There are 9 hidden switches. A switch that is on adds its own fixed numbers to the row, and there is some noise. The rows also spread widely along 10 directions, which tell nothing about the answers.
In the rows, 128 means zero.
Known rows, each followed by its switches (1 for on, 0 for off):
[135 126 125 148 138 115 125 129 121 126 118 141 118 141 115 132 134 141
 135 140 138 137 125 139 124 143 138 141 112 112 128]	1 0 0 1 0 0 0 1 0
[138 117 111 152 124  98 125  98 142 108 140 129 131 175 126 133  97 137
 151 153 135 133 143 118 135 167 111 145 129  89  99]	1 0 0 1 0 0 0 0 0
[135 123 115 128 125 120 135 155 106  97 125 103 134 147 103 127 125 144
 168 114 120 107  78 128 116 106 148 129 108  99 135]	0 0 0 1 0 0 0 0 1
[120 131 134 164 141 119 126 120 137 124 134 159 105 153 108 130 109 140
 137 138 142 133 134 147 119 138 122 143 132 114 131]	0 0 1 1 0 1 1 1 1
[166 142 147 114 162 167 117 134 125 134 136 126 125 128 123  86 141 128
 114 166 123 159 125 141 103 170 108 170 122 126 156]	0 0 0 0 0 1 0 0 1
[161 129 119 182 141  98  77 119 150 111 148 121 133 146  90 119  96 128
 125 117 162 100 130 165 161 166  77 174  85  72  71]	0 1 0 1 0 1 0 0 0
[101 132 132 159 112  76 160 139 101 114 131 139 129 197 107 130 110 144
 167 137 139 140 141 163 127 128 115 161 141 118 107]	0 1 0 1 0 1 0 1 1
[138 107 115 156 115 115 119 108 149 121 151 172 118 184 131 107 118 159
 112 156 137 145 138 156 141 162 102 127 133  88  87]	0 0 0 1 0 1 0 0 1
[120 120 121 122 133 147 131 171  92 137 111 177 116 134 107 115 159 150
 125 113 136 132 125 178 132 151 141 136 114 142 133]	0 0 0 1 0 0 0 0 0
[119 132  98 136 141 120 154 126 162 124 125 136 106 119 148 158 152 160
 104 159 127 135 126 111 133 164 171 102 139 118 142]	0 0 0 1 0 1 1 1 0
[140 125 127 120 149 105 134 121 127 111 141 112 123 160 116  93 131 128
  99 158 134 121 141 150 118 105  99 128 137 116 110]	0 1 0 1 0 0 0 0 0
[123 120 104 144 127 114 135 143 126 108 119 131 128 138 108 140 121 141
 135 125 138 107 128 155 153 161 128 133 119 105 102]	0 0 0 1 0 0 0 0 0
[ 83 144 137 107 123  86 197 167  61 129 120 142 129 186 123 128 164 148
 181 119 135 166 142 170  99  97 154 151 149 178 156]	1 1 0 1 0 0 0 1 1
[121 118 122 131 142 163 122 158  97 144 116 194 114 124 124 130 176 154
 129 112 137 154 123 143 128 174 170 125 105 136 146]	1 0 0 1 0 0 0 1 0
[120 124 127 154 127 120 140 118 132 117 122 139 109 141 119 131 105 147
 123 140 141 130 129 154 113 132 117 134 132 109 117]	1 0 1 0 0 0 1 1 1
[ 98 135 148 139 156 111 143 123 107 126 141 152 117 147 109 141 139 120
 150 131 141 133 146 106  98 109 159 140 143 151 153]	1 1 0 1 0 0 0 1 1
[118 155 144 140 153  98 152 150 104 133 126 121 120 153 106 135 135 124
 180 131 134 149 122 118  93 111 143 176 121 148 169]	0 1 0 1 0 1 1 1 0
[115 139 137 151 146  95 129 146 110 124 118 119 111 134  82 138 133 123
 132 123 147 105 122 148 110  78 136 143 116 131 127]	0 1 0 1 0 0 0 1 0
[131 164 150 150 161  97 124 137 119 114 124  85 136 132  79 155 119 103
 187 120 133 112 128 104 115 117 140 178 111 134 161]	1 0 0 1 0 1 0 1 0
[ 99 137 106 178 149  85 131 128 118 119 166 170 153 163 126 167 141 151
 191  80 170 131 151 103 128 177 182 135 113 123 117]	0 0 0 1 0 0 1 1 0
[135 131 104 127 134 108 146 128 129 128 150 145 130 172 157  95 140 171
 115 140 154 174 152 188 123 176 102 144 122 119  98]	0 1 1 0 0 0 1 0 0
[133 120 122 127 119 136 129 138 117 104 119 120 118 131 110 105 122 142
  98 124 142 113 117 170 127 127  95 133 126 110 100]	1 1 0 0 1 0 1 0 1
[139 152 127 154 150  97 146 120 149 149 135 119 117 137 149 144 135 160
 139 137 158 166 140 164 104 164 135 166 108 127 139]	0 0 1 0 0 0 1 1 1
[111 143 119 149 129  81 145 135 117 108 129 104 138 149 102 147 126 139
 150 115 150 111 137 139 122 113 142 131 130 123 111]	1 0 0 0 0 0 0 1 0
[104 124 127 130 124 124 138 136 102  84 102 117 125 133  73 131  91  99
 134 130 133  58 152 157 160 138  95 144 149 120  99]	1 0 0 1 0 0 0 0 0

New rows, each followed by its switches (1 for on, 0 for off):
[143 113 107 131 116 137 125 147 138 114 102 133 108 125 118 130 127 150
  95 148 122 123 117 173 166 170 107 138 110  97 100]	1 1 0 1 0 1 0 0 0
[121 121 130 149 124 127 136 127 104 104 111 149 125 171  96 109  94 119
 142 160 127 131 150 148 145 176  89 157 145 106 107]	1 0 0 1 0 1 0 1 0
[ 96 143 148 144 143 125 155 152  97 120  91 125 111 116  75 154 104  97
 161 138 130  91 137 144 125 129 135 172 145 149 155]	0 0 0 1 0 0 0 1 1
[154 116 117 150 128 112 106 118 132 100 161 136 133 182 108  92 117 139
 137 136 135 128 110 120 114 114 104 126 119  83 106]	0 0 0 1 0 1 1 0 0
[112 130 141 134 142 129 169 117 126 152 110 165  93 147 139 127 123 131
 112 193 128 162 173 158 117 182 117 161 166 148 147]	0 0 0 1 0 0 0 1 1
[125 144 128 164 128  69 152 126 159 141 110 116  92 146 119 158 116 150
 107 175 139 134 136 169 131 115 119 155 126 116 117]	0 1 0 1 0 1 0 1 0
[123 157 165 123 156  96 177 146 101 164 106 126  95 155 121 124 152 132
 147 166 131 170 141 164  72  82 135 183 145 178 191]	0 0 0 1 0 0 0 1 1
[107 148 125 125 168 134 140 150 103 117 140 129 146 120 113 133 156 126
 144 109 152 123 141 115 116 150 170 124 134 148 146]	0 0 0 0 0 0 0 1 0
[131 123 111 138 125 134 147 162 100 121 100 130 122 137 117 143 131 149
 170 137 117 140  96 128 123 157 159 140 108 109 141]	0 0 0 1 0 0 0 1 0
[131 143 128 131 148 137 137 154 103 127 137 144 142 149 119 114 149 146
 155 129 137 160 132 129 112 167 147 144 125 128 142]	0 0 0 0 0 1 0 1 0
[158 159 134 100 173 123 136 134 116 126 139 100 146 155 129 101 172 131
 134 140 140 161 143 141 115 155 124 159 118 140 156]	1 0 0 1 0 1 0 1 0
[120 165 143 159 161  55 143 118 160 137 128  83 102 128  97 163 123 119
 119 161 145 111 142 131 107  73 128 163 135 138 142]	0 1 0 1 0 1 0 1 0
[132 150 108 161 124  92 137 138 140 115 139 109 149 148 127 149 112 149
 172 111 151 137 131 141 143 190 129 171 109 110 109]	0 0 0 0 0 1 1 0 0
[119 145 123 147 136  99 135 122 128 137 158 154 144 172 139 125 151 158
 140 127 151 176 160 136 123 169 143 140 132 127 117]	1 0 0 0 0 1 0 1 0
[123 133 122  92 149 150 128 153  97  79 160 106 165 142 107 102 156 127
 152 100 126 125 113  98 119 137 152 121 130 129 143]	1 1 0 0 0 1 0 0 1
[154 140 103 100 154 124 156 151 135 121 103  78 116 125 135 132 151 155
 124 155 124 138 103 153 112 127 145 123 111 115 149]	0 0 1 1 0 0 0 1 0
[123 124 115 130 141 141 136 142 110  94 115 124 130 125 105 119 116 116
 114 134 141 101 139 165 159 189 111 141 129 104  99]	0 1 0 1 0 0 0 1 1
[131 136 129 132 135 121 142 139 128 114 130 107 122 140 119 118 130 144
 122 151 123 139 105 126 103 110 140 129 130 107 132]	0 1 0 0 0 1 0 1 1
[103 130 132 172 131  87 129 107 127  98 139 129 128 172  83 153  87 114
 177 145 127 106 128  74 113  98 140 132 148 107 129]	1 0 0 1 0 1 0 1 0
[ 98 139 118 101 157 132 150 152 108  99 139 131 131 140 108 132 144 128
 160 106 131 122 140 119 124 134 148 131 139 155 151]	1 1 1 1 0 1 1 0 0
[122 170 151 148 163 109 118 153 144 159 143 125 109  88 111 159 169 148
 127  96 156 135 118 142 101 109 167 173  96 164 168]	0 1 0 0 0 1 1 0 1
[120 127 144 123 158 143 153 136 106 131 109 136 105 143 109  93 109 121
 121 176 128 147 145 154  94 133 102 153 153 138 140]	0 1 1 0 0 0 0 1 0
[117 148 145 175 158  93 114 104 127 127 165 134 138 151 103 135 113 121
 153 129 156 127 142 104  96 123 136 154 132 118 129]	0 0 0 0 0 0 0 1 1
[133 137 115 165 115 101 144 137 140 126 127 142 123 153 135 159 107 156
 176 124 141 149 131 160 154 216 122 189 106 104 115]	0 0 0 1 0 1 1 0 1
[151 149 117 128 163 156 102 159 114 104 141 108 159 108 101 111 156 134
 125  92 150 113 112 138 141 171 141 131  94 109 122]	0 0 0 0 0 1 0 1 0
[100 153 157 139 130  88 164 155  74 116 128 111 131 176  80 116 126 119
 190 119 134 143 119 127  77  60 129 171 141 159 159]	1 1 0 0 0 1 1 1 0
[120 144 138 154 124  91 133 164 101 135 130 137 128 162  98 137 153 157
 172  96 140 138  97 154 110  87 160 153 100 130 146]	0 0 0 1 0 1 0 1 1
[143 137  98 113 139 111 171 135 130 107 116  94 125 158 146 119 130 150
 135 161 136 145 137 174 130 173 111 138 129 109 120]	0 0 1 1 0 0 1 1 0
[134 151 141 145 148  82 140 128 129 168 164 147 121 169 144 116 183 177
 123 128 155 192 128 156  70  85 161 134 119 147 151]	0 0 0 0 0 0 0 1 1
[159 140 125 144 127  99 156 138 131 148 102 112 102 154 137 123 130 155
 133 167 134 168 113 177 104 138 112 166 105 113 143]	0 0 0 1 0 0 1 1 0
[141 124 111 151 156 109 107 113 169 132 138 129 108 113 123 141 133 143
  78 144 148 111 137 140 140 148 130 124 108 104 105]	0 1 0 1 0 0 0 0 0
[158 133  95 164 126  89 119 119 171 128 158 124 127 163 152 133 123 188
 135 124 153 162 115 155 126 156 125 139  95  85  95]	0 0 1 0 0 1 1 0 0
[107 152 115 102 142  95 186 164  89 115 127 111 148 189 120 123 149 147
 189 129 133 154 141 156 117 131 142 146 140 150 148]	0 0 1 1 0 1 0 1 0
[138 124 136 110 127 131 146 139  91 103 144 131 137 190 103  49 130 130
 125 157 124 146 121 152  91  98  86 135 156 120 126]	0 0 0 0 0 1 1 0 0
[140 124 131 141 125 144 146 133 120 127 114 143 106 137 125 103 129 146
  96 162 132 144 118 169 108 145 113 133 133 111 126]	0 0 0 0 0 0 1 1 1
[125 129 118 164 161 119 106  98 165 106 146 111 118 103 106 144 114 121
  91 151 143  91 125  86 117 129 146  98 128  91 108]	0 1 0 0 0 0 0 1 0
[161 153 158 141 171 138 115 135 129 135 102  90 104  96  91 130 121 101
 133 155 130 115 109 138 106 129 123 184 101 124 173]	0 0 0 1 0 0 0 1 1
[123 152 138 135 131  98 157 140 110 122 143 116 135 171 122 107 134 142
 144 132 148 157 135 164 104 129 116 163 136 131 127]	0 1 0 0 0 1 1 1 1
[122 112 118 168 129 113 126  98 149 148 125 202  95 157 139 124 132 156
  61 169 156 148 181 188 149 182 101 122 142 112  84]	1 0 0 1 0 0 0 1 0
[129 129 141 138 127 134 130 159  93 134 145 163 137 167 117 107 138 150
 177 115 128 183 113 137 103 159 137 176 111 129 143]	0 1 0 0 0 1 0 0 1
[127 149 142 153 150  95 131 141 120 129 134 116 125 152  92 139 136 131
 159 133 136 129 114 114  98  88 149 149 119 129 154]	0 0 0 1 0 1 0 1 0
[112 139 127 159 135 100 133 123 137 140 160 176 123 157 138 132 146 158
 123 119 156 167 165 146 125 170 128 153 130 140 113]	1 1 0 0 0 1 1 0 0
[142 137 133 150 174 123  91 102 177 130 156 132 109 110 115 134 133 132
  84 138 147 114 143 113 129 140 123 135 119 114 120]	0 1 0 1 1 1 0 0 1
[133 118 121 111 113 135 160 144 115 119 111 126 116 150 127 100 124 151
 121 162 113 144 110 162 107 128 118 133 141 115 130]	0 0 0 0 0 0 0 0 1
[110 147 130 129 150  98 156 131 113 113 134 115 133 151 111 137 135 126
 147 133 140 118 146 133 114 124 144 137 146 140 143]	0 0 0 1 0 0 0 1 1
[ 97 129 152 149 112  98 161 144  82 136 128 160 123 185 108 115 111 140
 179 139 133 152 134 154  89 107 120 170 151 146 140]	0 0 0 0 0 0 0 0 1
[113 148 114 179 117  75 152 131 118 120 144 135 154 194 126 149  97 153
 193 130 151 159 149 139 136 190 125 173 130 108 100]	0 0 0 0 0 1 0 1 0
[130 142 133 142 142 132 136 151  96  94 116  93 137 123  81 120 105 107
 172 122 131 101 102 113 101 125 132 152 120 110 142]	0 0 0 0 0 0 1 1 0
[117 133 128 148 117 103 145 132 130 136 117 143 112 153 115 134 131 158
 121 152 133 149 130 148 117 119 136 136 134 120 125]	1 0 0 0 0 1 0 1 0
[134 133 124 153 146  87 121 113 156 128 157 123 111 139 124 145 142 149
 131 124 146 122 113 117 100  91 155 128 110 116 140]	0 0 0 1 0 0 1 0 1
[110 139 108 137 103  88 170 152 103 119 126 140 150 192 137 124 138 174
 155 127 145 172 150 180 147 177 124 147 133 126 100]	1 0 0 0 0 1 0 1 0
[102 136 145 162 144 121 137 133 105 135 110 166 112 138  96 156 114 116
 170 131 139 131 156 130 128 167 138 175 129 142 143]	1 0 0 1 0 0 0 1 0
